The same things were measured in two ways. Each way mixes the same 9 hidden numbers, adds some noise and spreads widely along 6 directions of its own, which tell nothing about the thing.
(in the rows, 128 means zero)
Some things both ways: the first way, then the second way.
[133 100 113 130 114 152 127 132 172 148 117 165 139 130 150 116]
[171 105 136 103 153 114 119 100 144 113 149 138 118 142 124 143 140 130
 134 118 121 105 145 125 121]

[141 159 147 187  88 127 113 125 163 109  93 165 102 105 181 137]
[138 120 156  84 120 121 164 145 157 138 165 200 108 126  82 138 105  79
 151  71 159 158 183 173 158]

[144 129 115 158 121 158 140 116 158 139 111 147 110 135 158  98]
[110 105 106 163 110  92  93 130 141  51 102 116 114 101 109 134 139 118
 133  95  86  81  92 107  69]

[145 180 102 177 108 108  88 105 181 132 150 117 128 116 154  67]
[165 116 131 127 158 138 120 131 148 106 139 134 170 137 101 151  87 141
 108 134 120 165 177 132 116]

[ 37 138 196 166 136 119 115 129  71  95 140 100  88 163  67 169]
[139 150 126 121 109  91 146 149 120 126 135 190 119 124 113 142 139 117
 155  39 106 134 130 163 114]

[101 112 170 170  74 133 149 115 152 136 112 109 105 114 179 102]
[146  79 130  84 110 110 126 152 182 102 167 123 126 100  78 106 132 136
 156 101 177 145 174 162 137]

[141 176 118 164 155 143 116  95 137 134 164 142 134 107 146  55]
[118 162 125 145 136  82  66 156 163  80 124 146 115 145  99 125 109 100
 130  58 139 170 151 190  78]

[152 124 109  80  83 107 162 175 155 142 141 124 153 139 118 108]
[169  84 129 127 137 159 149 113 124  81 141 110 163 162 115 136 105 128
 110 167  99 126 146  94 124]

[116 100 113 141 124 130 149 136 142 125 139 120 136 158 124 138]
[157 131 142 118 159 132 130 126 157 121 149 155 137 168 112 117  99 103
 129 138 145 155 157 155 157]

[133 125 133 140  69 133 166 148 143 115 131 133 129 125 157 130]
[135 113 171  91 163 144 145 111 130 136 178 180 112 141  99 119 121  94
 130 126 177 138 170 164 151]

[ 76  99 111 189 132 113 149 129 144 114 101 114 104 122 122  98]
[156  68 115 117 120 143 140 103 130  89 133 143 112  98 117  86 187 131
 173 146 119  73 127 175 156]

[115  58 110 189  86 226 188 108 176 129  97 128  92 173 179 224]
[131 123 121 119 134 115  98 111 146  41 129 123 104 139  96 104 134  85
 157 117 110 127 133 147 104]

[155 113  97 107 113 148 171 153 152 113 103 167 165 109 166 105]
[146 101 159 102 143 146 155 108 137 127 144 167 101 117 113 115 107  97
 146 130 146 118 166 144 164]

[131 145 142 188 124 122 148 130 178 150 142 158 125 151 186 117]
[178 134 138 115 157 157 147 130 125 132 146 137 139 198 117 131 104  96
  79 115 129 157 170 139 137]

[163  76  97  76 111 160 121 117 107 123 126 137 154 105 104 146]
[152 136 157 111 148 129 173 141 183 135 192 178 176 113  81  98 111 132
 169 167 157 178 159 163 206]

[100  91 137 201 130 155 168 132 183 157 105 168 121 104 178 156]
[149  81 131  97 178 152 120 103 136 116 171 115 153 143 106 162 143 139
 126 123 161  97 168  96 105]

[113 139 123 157 123 144  59 102 146 156 117 154  58 114  76 148]
[158 107 108 110 152 107 113 110 175  85 147 125 131 153 109 127 182 136
 117 143 101 107 154 157 123]

[156 143 103 148 119 153 122 159 157 121  93 137 148 122 121 145]
[125 127 115 143 128 106 136 104  94  83 106 131 120  95 130 166 129 129
 139  80  69  79 102  66  76]

[132 151 124 140 126 153 130 130 110 114 115 137 116 100  99 153]
[ 98 115 115 122 127 102  83 133 161  63 113 115  68 133 108  65 136  78
 157 107 168 122 152 194 127]

[123 104 123 177 128 171 131  58 111 103 136 158 107 106 194  95]
[159 133 131 114 164 120  98  94 138  89 121 150 116 111 122 112  95 127
 176 135 110 152 160 151 137]

[150 111 130  96 102 168 162 118 117 137 136 167 136 125 162 112]
[157 123 140 116 157 131 141 106 139  91 166 123 170  98  90 168 151 147
  97 112 101 121 127  76  94]

[186 178 110 104 127 144  72 105 140 154 149 208 129  74 131  98]
[168 103 113 126 138 145 125 126 158  69 156 117 165 158  91 105 162 123
 109 157 113 140 148 164 126]

[129 163 170 181  75 122  45  94 195 160 115 147  84 106 160  71]
[172  60 119 123 118 102 127 132 147 112 127 136 136 138 133 134 112 165
 132 153 110 108 155 143 129]

[144 137 142 163  62 115 107 159 195 155 113 129 123 130 146 126]
[115 100 110 148 128  92  79 128 136 105  93 120  73 161 151  89 135 103
 147 106 150  68 120 160 111]

[ 94  60 149 120  94 115 205 153 127 149 130 104 105 167 125 128]
[126 157  96 124 112  64 111 147 169 101 112 126  98 145 119 137 135  97
 141  48  93 112 126 124  98]

[121  65 186 110 126 182 181 111  88 125 106 185 130 109 160 156]
[157 105 118 123 113 123 197 125 103 111 134 170 159  94 113 159 106 155
 172 120  67 122 125  91 146]

[176  77  75 132  90 149 126 157 211 153  98 145 157 149 154 145]
[178 111 138 112 104 126 166 134 156 115 157 167 117 170 111  68 142  90
 156 153 124 125 124 184 191]

Other things, the second way, with their names:
<23>: [ 99 112 104 167 143 101  74 163 175 120 110  91 129 176 140 114  99 114
 127 126 178  89 120 114 107]
<67>: [ 87 145 121 150 160 108 121 134 168 134 120 147 119 102 120 128 143 120
  99 100 153 108 142 143 125]
<47>: [148 132 127 112 157 122 127 138 149 105 157 131 150 153  99 126 108 139
 131 131 140 166 175 145 128]
<104>: [ 95 132 145 134 168  75  73 122 154 127 141 121 130  48 110 191 120 165
 120  36 166  99 123  69  46]
<393>: [126 144 125 121 193 152  98 134 140 131 138 131 153 140 110 125  95 126
 134 111 184 164 191 165 132]
<13>: [136  80 130 124 150 131 107  87 113  88  90 152  87  93 139 111  77 121
 175 156 114 103 158 135 143]
<284>: [129 124 109 137 174  85  33 100 174  82  86  67  85 154 146 104  99 114
 130 126 139  99 146 108  95]
<297>: [108 134 107 155 146  95  86 148 181 142 115 142 117 132 132 120 165 118
 118  81 154  72 114 160 115]
<269>: [165  78 111 119 125 125 143 119 120  67 138  98 167 113 113 144 100 186
 154 166  85 130 138  76 113]
<428>: [131 137 137 133 172  88 108 122 139 161 122 140 136 105 145 164  69 169
 155  99 141 111 135  73 122]
<25>: [ 73 114 106 156 164  97  54 135 184 104  82  98  90 122 136 119  97 104
 112 113 173  94 156 129 102]
<115>: [121 111 112 120 163 108  76 108 156 105  95 116  83 130 135 112 114 107
 157 104 141 101 164 146 123]
<49>: [141 123 105 151 148 105 129 134 147 124 103 127 158 115 137 173  84 159
 123 121  90 108 136  73 116]
<352>: [164 114 150 131 127 125 131 106 114 112 111 152  85 147 140 105  82  89
 137 131 112 111 126 125 143]
<99>: [160 124 154  94 122 159 186 165 157  97 223 132 211 132  39 140 107 121
 145 107 164 203 160 111 129]
<205>: [202 115 132  68  95 117 154 154 146  71 200 144 171 156  62 125 124 126
 184  81 111 198 165 155 117]
<81>: [159 136 116 108  98 124 185 144 107  83 133 163 117 160  97 118 130  94
 130  90  74 164 153 163 130]
<53>: [ 82 157 123 140 168 129 123 140 212 129 146 136 158  77  71 133 135  97
 133  92 172 125 144 121 141]
<155>: [ 93 148 133 113 212  98  71  91 186 129 138 155  77 166 122 143 135  71
 116 103 164  98 179 145 116]
<213>: [ 91 112 100 147 119 103 115 130 161 104 109 102 105  99 125  91 162 120
 154 110 145  59  95 116 127]
<112>: [117 100 100 172 133 119  88 124 124 113  66 126  78 114 152  96 160 116
  96  99 131  64 121 182 109]
<139>: [145 115 134 152 101 120 118 129 110  67  96 184  85 144 131  38  96  90
 183 163 106 148 129 237 175]
<55>: [128  94 130 135 117 114 104 145 161  64 154 126 161  90  81 121 113 138
 172 120 144 135 130 129 105]
<136>: [151  99 107  91  96  99 128 156 167  71 130 106  95 169 101  83 115 100
 140 116 137 161 187 183 143]
<369>: [119  65 117 147 166 170  64 108 127  83 125  90 113 171 132  48 156  98
 153 181 216  75 131 185 126]
<27>: [150 118 128 114 147 158 169 121 120 133 109 144 101 129 132  92 124 107
 114 133 133 129 173 165 178]
<111>: [131  83 115 124 105 116 101 148 184  42 146  86 133 149  81  89 130 100
 138 139 143 130 135 139 103]
<69>: [172  84 151 109 141 143 146 127 129  98 172 116 152 194 110 134  99 113
 113 153 142 131 145  95 118]
<101>: [116 128 155 103 198  99  85  92 149 132 157 140 127 105 115 182  89 135
 156  97 165 112 154  70  93]
<406>: [165  73 146 114 160 166 152 105 156  89 178 127 182  97  80 124 137 155
 121 188 141 132 157 124 151]
<411>: [170 112 133 134 103 144 201 137 135 119 141 170 128 170 116  75 112  97
 140 174 100 135 127 165 205]
<75>: [110 147 145 150 218 145 102  89 143 141 129 134 134 121 130 135 116 123
  97 149 163 102 139 107 132]
<343>: [112 122 122 133 134 107 121 132 166  85 134 110 138 109  95 134  97 119
 143 118 123 124 132  85 112]
<39>: [131 121 127 123 169 132  96 133 159 112 158 130 159 120  96 130 133 132
 148 100 178 137 153 149 109]

Some of these things the first way, each followed by its name:
[ 34 121 182 215 106  68 124 121 128 131 152  72  43 185  99 118] => <297>
[121 137 168 128 107 112 136 138  90 101 146 117 147 139 130 160] => <99>
[117 155 115 103  93 136  71 146 127 104 150 112 157 114  69 193] => <39>
[162 111 113 107 123 116 133 157 136 129 115 149 145 149 106 126] => <411>
[160  81 154 130 103 154 173 136 130 155  95 169 123  96 152 144] => <213>
[135 114 132 103  92 103 159 120  78  98 155 147 107 113 125 149] => <53>
[136 166 202  51  34 144 100 120  73 107 166 133 150 106 146 110] => <104>
[148 164 122 157 186 137 148 139 115 135 111 170 134  88 110  99] => <81>
[144 151 133 123  84 133 118 132 148 135 129 140 105 113 126 134] => <25>
[140 109 131 150 111 165 103 114 183 155 107 145 127 124 143 160] => <49>
[134  86 146 131 122 135 181 122 131 161 121 121 143  97 151  51] => <269>
[130  82  88 127 135 187 158 190 221 159  85 119 178 184 115 207] => <69>
[130 124 157 113  90 117 158  99  89 121 161 147 108 103 171  65] => <406>
[ 97 145 157 189  84  86 133 122 117 120 177  97 115 104 138 135] => <393>
[132 134  80 114 170 154 109 122 132 114 122 119 173 104  88  90] => <55>
[164 134 117 121 106 151 132 121 119 123 149 160 129 112 137 147] => <75>
[105 140 161 133 111 133 121 138 134 143 111 111 105 126  90 155] => <136>
